There are 9 hidden switches. A switch that is on adds its own fixed numbers to the row, and there is some noise. The rows also spread widely along 14 directions, which tell nothing about the answers.
Known rows, each followed by its switches (1 for on, 0 for off):
[-11  -4  -1  18 -32 -23 -11 -19 -34   8  10  25 -25  45 -10   6  -4  28
 -29  -8 -20  17   6   4  18 -11 -22 -25  13   6  49 -32  28 -10]
1 0 1 1 0 0 1 0 0
[-28  21  20   6 -28  -5  24 -18 -17 -17  -6 -25  -5  11   8 -60  -5  30
 -17   7  26 -19  11   7  36 -19 -14 -26  -7  -6  19  -3  37  -1]
0 0 0 0 0 0 0 0 0
[-16 -15  16   2  -1  10 -10 -20   7 -21 -24  11  28 -33 -10 -15   7   8
  10  -9  -5 -17   6 -27  -2   7   6 -27  -2  -3   4  10  11 -25]
0 0 0 0 0 1 1 1 1
[  1  -3   2   2  10   8   3  16  -8  19  32  11  12 -18  48 -21  -1 -16
  -3  29   7  19 -21  -6 -11  -1  -1  -2  12  12  14   2  -8  33]
0 1 0 0 1 0 0 0 0
[-36 -26  25 -37  37  14  -1  34  10  -2  -5  -4  21   8  14 -17 -42  -1
   2  24  22  -7 -30 -17   0  37  24 -33  36  10  36  23  -7  13]
1 0 0 0 0 1 1 0 1
[-41 -10  35 -25  11  47 -33  32  43  26 -24 -39  25   1  -1   9 -36 -30
 -10  28  34 -35 -16 -16   8  44  35 -15  28   9   0  24 -28  -5]
1 0 0 1 0 1 0 1 0
[ 14  -8   0  35 -25   6  11 -22  -9   1   3  -4  12 -20  -6  32  23  22
  -1   2 -21  -6  11  -7   4 -21 -12   5 -17  -2   8 -16   9 -28]
1 1 0 0 0 1 0 0 0
[ -6 -10  11   4  25  25 -28  27  15  10  -9  11  13  12  -7  18 -13 -51
 -33  -2   7 -30 -10   2 -25  25  33   1  26   7  35   8 -50  13]
0 1 0 0 0 1 0 1 0
[  5   2   3   5   7  10   3   2 -11 -23  -8 -27   2   5 -12  26  -6  -4
   5   3   7 -15 -24   7   1   4   6  18   6  -3  30 -11  -3 -12]
1 1 0 0 0 1 0 1 0
[ -3 -31  -3  11  -5  42 -58  10  16  32 -18 -22 -15  -3  15  21  -7 -20
  -7  26  -3  14  -6   8  -8  38  -5  18  -1   0 -10  -2 -12 -15]
1 0 0 0 0 0 0 1 0
[-16  10 -20  -1   3 -11 -19  -1 -30 -29 -13 -11 -34  17 -15 -23  -5  18
   6 -14 -32  14 -28  -6  24   3 -15  13   8 -11   5  -4   8 -12]
1 1 0 0 0 1 0 1 1
[ 12 -28   8  40  12  63 -19  19  11  62   4 -44 -32 -30  39  38   4 -18
 -15  38  -6  -9  -8  39  -4   6 -13  38 -24 -10  -2  -8 -13  -9]
0 1 0 0 0 0 0 0 0
[-15  12 -26   9   0  -4 -14  -1  -1 -21   1 -27  19 -26   5  13  12  26
  23  -3   1   8  -6 -26 -13   2   2 -12   4 -16 -19  25  -9  -7]
1 1 0 1 0 0 0 1 0
[-16 -18   9  -4   2  39 -12  12  30   1 -48  -1  54 -26 -11  10   0   0
   3   6 -12 -19  10 -34   5  13  41  -7  -2 -10 -32  24 -38 -25]
1 0 0 0 0 0 1 1 1
[-22 -18  -8   0  42  13 -15  31 -15 -10 -10  14 -21  16  46  -2 -22 -16
   0  24   4 -10 -39   4 -40  38  12  25   8 -10  59  -9   3  19]
1 1 0 0 1 0 0 1 1
[-11 -30 -11   8  -4   6  -3   0 -20 -14 -31  28  -6  -6  14 -55  -1  46
 -18  -9 -34  21  34   2  21  13  -2 -14  -5 -20  21   4  14 -13]
1 0 0 0 0 0 1 1 0
[-32 -18   5 -13 -21 -15   0  -6 -14 -19 -26   9  24  10   0 -67 -10  38
 -12   1   2   7  24 -23  29  -2   0 -44   4 -20   2  13   5 -11]
1 0 0 0 0 1 1 1 1
[-23 -12 -12  10 -18   1 -43   2 -14  32   2 -12 -20  -7  43 -75   4   9
 -16  30  -1  31   7 -13  13   0 -24 -12 -11 -20 -24   3   3   9]
0 1 1 0 0 1 1 0 0
[ -8 -34  -5  -4  -1 -17 -26   1 -23  16  10 -19  17  41  -1  48 -22 -32
   1  37  37  14 -49  -8 -42 -17 -20 -28  16 -16  26 -19 -23   0]
0 1 0 0 0 0 0 1 1
[  6 -13 -13  -6  -3  -4 -27  12   0 -24  -1 -16   6  -3  20 -16  -2  23
   4   7   9  39  13  13  11  34   3   9  16   3  -7  24 -13  12]
1 0 0 0 0 1 1 1 1
[ 22  26 -17  -3  38   6  14  20  -9 -43   0 -20  21  -8 -28  35   0 -20
  10 -23  -6  -9 -35   7  -3  -4  31  16  30  -1  12  20 -51  13]
0 1 0 0 0 0 0 1 0
[  3  -5   6  14   4  30 -13   5  -3   8  -7 -23 -32   1  13  17  -5   9
  -3  13  -9   0 -13  25  16  23  -5  32  -5   8  24 -16  18 -12]
1 0 0 0 0 0 1 0 0
[ -4 -24  -9  27   9  10 -26 -16 -16   9  -6  -9  -4 -23  -3  10   8  -4
  -1  -4 -10 -15  -6  -4 -27  -7 -18 -18 -12 -32  16  -6  -8 -25]
0 1 0 0 0 1 1 1 0
[-14 -13   5 -10 -33 -21   7  -8 -16  -6  -5  22  33  23  -6  -9  -3  10
  -5  14   1  11  -4 -39  14 -10  -2 -24  13  11  22 -17   7 -12]
1 1 0 0 1 1 0 0 0
[  0 -18  12  17  -5  22 -16  -9 -11   7  -8   0 -23  -8  11 -11   0  -4
 -13   6 -14   4  -4  21   8   4 -17   7  -7  -2  13 -11  16 -11]
0 0 0 0 0 0 0 1 1
[ 25 -20   9  21  14  38 -13  16 -15  20  18  21 -13 -19  12 -10   8 -36
 -31  -8 -31   2   7  37   3  -1   4   8  10  11   7  -9 -36  17]
1 1 0 0 0 0 0 0 1
[ -1 -43 -12   1 -19  14 -32   4 -17  14 -36 -28  10  -3   5 -24   1  -7
  -8  14  17   8  20  12   8  -6 -10 -12  -8 -44 -20  -5 -30 -26]
0 1 0 1 1 0 1 1 0
[ 13  61 -21  18   0 -17   6   2 -27 -49   0 -37 -10  30 -15  26  14  -9
   0 -16   7 -17 -30  23   3 -33  15  49   4 -15   4 -10 -28  16]
0 1 0 1 0 0 0 1 1

New rows. What belongs after each?
[-26 -18  15 -23 -24   2 -13  -7  -6 -11 -25 -23  16  10   0 -37 -13  18
  10  22  22  14  -5 -17  28   7  -7 -24   1  -2 -13  -1  21 -20]
1 0 0 0 0 0 1 0 1
[  5  50   6  14 -29  -1   6 -37 -13 -60 -14  19 -11 -11 -15 -22  29   9
  11 -30 -26 -16  -3 -10  27   8   5  34  -6  32  17 -25  51 -14]
1 0 0 0 1 0 0 0 0
[ 16   1   0   9  22  22   1   6  -8 -26  13   5 -16 -34  16  -7   8   8
   7 -13 -25  15  -5  24   7  23   3  16  13  20  12  11  12  13]
1 0 0 0 0 0 0 0 1
[ -3   5   6   0 -13 -11  -4 -12 -25 -10  13  -9 -14  32  -2   4 -13   3
  -4  14   6   9 -33   2   7   0 -18   3  12   8  45 -26  24   0]
1 0 0 0 0 1 0 1 0
[  4 -11  18  18  21  31  49   6 -22 -12 -10 -10  -3 -25   1  -5  -5  23
 -11  -8 -20 -39   3  25  22 -21   6   3  -6 -25  46 -10   9 -18]
1 1 0 1 0 1 0 1 0
[ -5   3  14  19  26  51  10  15  10 -13 -33   2 -36 -35  16 -16  -2  12
 -10 -16 -36 -31   7  32  30  39  16  39  -6   5  34   8  24 -12]
0 0 0 0 1 0 0 1 0
[ -5  30 -29  -3  10   1  -5  -6 -19 -59 -40 -14  -5   6 -40  -1   3  15
  21 -27 -37   2 -30 -20  21   3  15  18   9 -14  -7   2   2 -22]
1 0 1 0 0 0 0 1 0
[ 10  20   9   6   5  39 -16   9 -26  13   2 -25 -38   5   0 -56  -8 -37
 -32  -7 -17  -6 -13  46  48  -7   2  19   8 -11  -4 -16 -28  17]
1 0 1 0 0 0 1 1 0
[ -8  13  -5  12   7   2  -2  15  -6  12   8  18  15  10 -14  27   0  -1
 -23 -13 -27  -7  -3 -15   6 -12  25 -15  24   4  14   3 -38   6]
1 1 1 1 0 0 1 0 0
[  5   4  17  13   6  19  16  -9 -11 -27  -6 -12  15 -39   3 -29  13 -17
  -1 -15   7 -39   7  19   7 -12   6  -3  -6 -15   5   3 -10  -4]
0 1 0 0 1 1 0 1 1
[-15  42   6  20  -5 -11   7 -16 -11 -16  10 -19 -22   6  -1  18   8  14
   7  -5  -2 -24 -27  -2  13  -8  -8  18  -3   7  27 -11  25  -5]
0 0 0 0 1 1 1 0 1
[ -8 -17   5  -4   9  36 -26   6  -7   1 -24 -26  -9 -15 -14  -6  -4 -19
   0  -2  -5 -16 -12   5   7   8   0  -4   5 -12  -6  -6  -9 -25]
1 1 0 1 0 0 0 0 0
[-21  28   5   0  -6 -11 -18 -20 -16 -28  12   2   7  -7 -13 -23   6 -15
  10 -12  -4 -13 -29 -31  -3  -4  -3 -15  11   8   1  -4   6   1]
1 1 0 0 0 1 0 1 1
[ -1   7  -3  33   6  15 -17  -9   0   4  15  21 -15 -30  36 -22  13   1
 -13   3 -24   3   4   0 -14  13  -4   9  -5   4  20   3  16  15]
0 0 1 0 0 1 0 1 0
[ 13  -2   4  14  10  22 -28  12 -16  15  25 -18 -60  -7  27  -8  -6 -14
 -11   5 -18  29 -23  53  26  23 -25  40   9  20  11  -7   8  16]
0 1 0 0 0 0 0 1 1
[ -6  30  -9  15   4  14 -24  10   3 -13  -5 -53 -41   2   1  19   1   2
   0 -12   8 -15  -7  37  17  25  -3  26  10   1   9  11   4  -1]
0 0 0 1 1 0 0 0 0
[ 12 -13   3  14   6  36 -10  25  14  11   1 -12  -1 -31  15   7   3  10
 -14  -2 -23   7  22  23  26  25  17  24  10   7  -4  19 -26   0]
1 1 0 1 0 1 0 1 0
[ 13  -4  -6 -10  29  23  -2   6   0 -56 -29 -12  27 -26 -15  18   3 -15
  29  -9   1 -10 -26 -10 -16  25  29  20  11   0  11   5 -10 -14]
1 1 0 0 0 0 0 1 0
[  3 -12   5   6  24  12   8   4   1 -40 -29  11   1 -19  17  10  -2  14
  16  -1 -10  -8  -7   6  -2  34  18  28   0   0  41   0  22 -10]
0 0 1 0 1 1 1 1 1
[  5 -75   5 -17  -8  17 -12   0 -27  10 -23 -24  19  -2  13 -46 -23   4
  -3  35  23  33   7  14  15   0 -22 -40   1 -39   5 -10  -2 -20]
1 0 1 0 0 1 1 1 0
[-19  -1 -10  14   8  24 -20  10  -6   8 -27 -49 -25  22   6  37 -12  -2
   5  31   5 -19 -42   0 -10   7  -3  35 -17 -25  16 -18   1 -22]
1 1 0 0 0 0 0 1 0
[ 10  39 -10  15  19 -30  30  17 -16 -26  44  16   5  15  21  28   4  21
  -7  -5  -3  15 -21   9  -5  -9  18  19  24  23  45  10 -15  47]
0 1 0 0 0 0 1 0 1
[  2 -13  16  -4 -13  15 -14  -8 -12  15   6  -2  13   7 -14  26  -8 -22
   1  12  -7   9 -29  -5   4 -13  -7 -11  15   7   3 -19  -7 -10]
1 0 0 1 0 0 0 1 1
[-15   2  36  -3  -6  24 -21 -13   6  -5  -9 -13  -2  -1 -30   0 -11 -31
 -12 -15  11 -30  -9  13  19  13  -1 -23  17  19  11   0   3 -15]
0 0 0 0 0 0 0 1 1
[-29  23 -16  10  -9   2 -32   6 -18  18 -10 -14 -25  29   0 -25  -3  -9
 -14  13 -28  -2 -33 -25  15 -17  -6  19  -5 -20 -20 -10 -19  -1]
1 1 0 0 0 1 0 1 1
[  6 -27  -3  20  17  41 -14  -3 -11  20 -14  -1   7 -47  -8 -11  15 -28
  -8  -8 -29 -17  -2  -3 -12 -20  -5 -21  -9 -26 -18   1 -28 -21]
0 1 0 0 0 0 0 0 0
[-12  -6 -18  41 -33 -15 -39 -25 -32  28  33 -38 -44   1  34 -21  16  17
 -16  18  20  20  10  24 -14 -18 -61 -24 -20 -23   3 -11  23   2]
0 1 0 0 0 0 0 0 0
[ 16  33  -4  18 -14 -16   5   0 -24 -28   5 -23  -5  29   1  -6  12  -9
 -17   0  13  -6  -5  25  18 -25   9  34  -1  -5   9 -16 -20  19]
0 1 1 0 0 1 1 0 1
[ -1   7  13   3 -53 -41  -2 -15  -9 -25  13  -2  17  44  -9  -3  -4  22
 -27   1  33  24  28  12  35   3  -7 -18  24  28  32  -4  13   8]
0 1 1 0 0 1 0 1 0
[-33  26 -14  24 -50 -16 -56 -19  14  11 -22   7  -2  29 -19  -8  16  10
 -31  -8 -18   0  22 -39  12   5  -3  -6  -1   5 -20   9 -10 -14]
0 0 0 0 0 1 0 1 0
[ 19  23   5  32  32  46 -13  11  10 -13 -26   5 -36  -9 -16  37   5 -26
 -21 -27 -47 -38 -13  29  12  30  34  65   3  11  36 -10 -15  -8]
0 0 1 0 0 1 1 1 0
[-20 -21  20 -30   6   2 -12   2   1 -12   3 -30  27 -14  13 -29 -20  -2
  21  23  48  14 -18  -7   1  16  -5 -43  20   5  -4  21   7   5]
0 0 0 0 0 0 1 0 1
[ -8 -25  -7   6  23   7   2  21  -5   2   7 -55   6  14   5  66 -25  13
   7  24  37  -5 -26  20 -24  11  -4 -15  15 -20  41  10 -17  -5]
1 1 0 0 0 0 0 1 0
[ 16  32  22   8 -28   4 -20 -28   3 -18  23  -7  11   8 -20  42   8 -35
   3   0  14  -8 -29  -5  -3  10   3  22  15  44  24 -28  12   0]
1 0 0 0 0 1 0 1 0
[ -1   4   1  17 -17  17 -30  -9 -20  -1 -28  11 -11  12 -15 -28  12 -30
 -30 -21 -22 -34  13  12  11 -12   8  10  -5 -24   3 -26 -28 -14]
1 0 0 1 1 1 1 1 1
[-20   4  14  -4 -28 -10  15   2 -11  28   2   7  32  25 -15   4  -6  -9
 -17  14  -5  -5 -16 -30  29 -43   1 -31  11   2  -7  -7 -26  -4]
0 1 0 0 1 0 0 0 1
[ -7 -22  37  10 -10  25 -31 -28 -11   1  -1   5 -26 -15  11 -15  -3 -27
  -2   2   8 -25  -8  19  -1  31 -20   0  -5  14  43 -36  42 -22]
1 0 0 0 1 1 1 1 1
[  2 -34  17  10  40  48  -6   9   9   1 -11 -23   9 -42 -12  55 -11 -13
  12  -7  -3 -30 -14  17 -14  32  15 -13  10  -5  32   6 -10 -29]
1 1 1 0 0 0 1 1 0
[ 20 -29  -3  18  12  10  21   2 -22   4  12   2   6 -22  -1  51   6  25
   9  -3 -30  14  -9  15   4 -20  -7  -1   3  -7  21 -10  -5 -19]
1 1 0 1 0 0 1 0 1
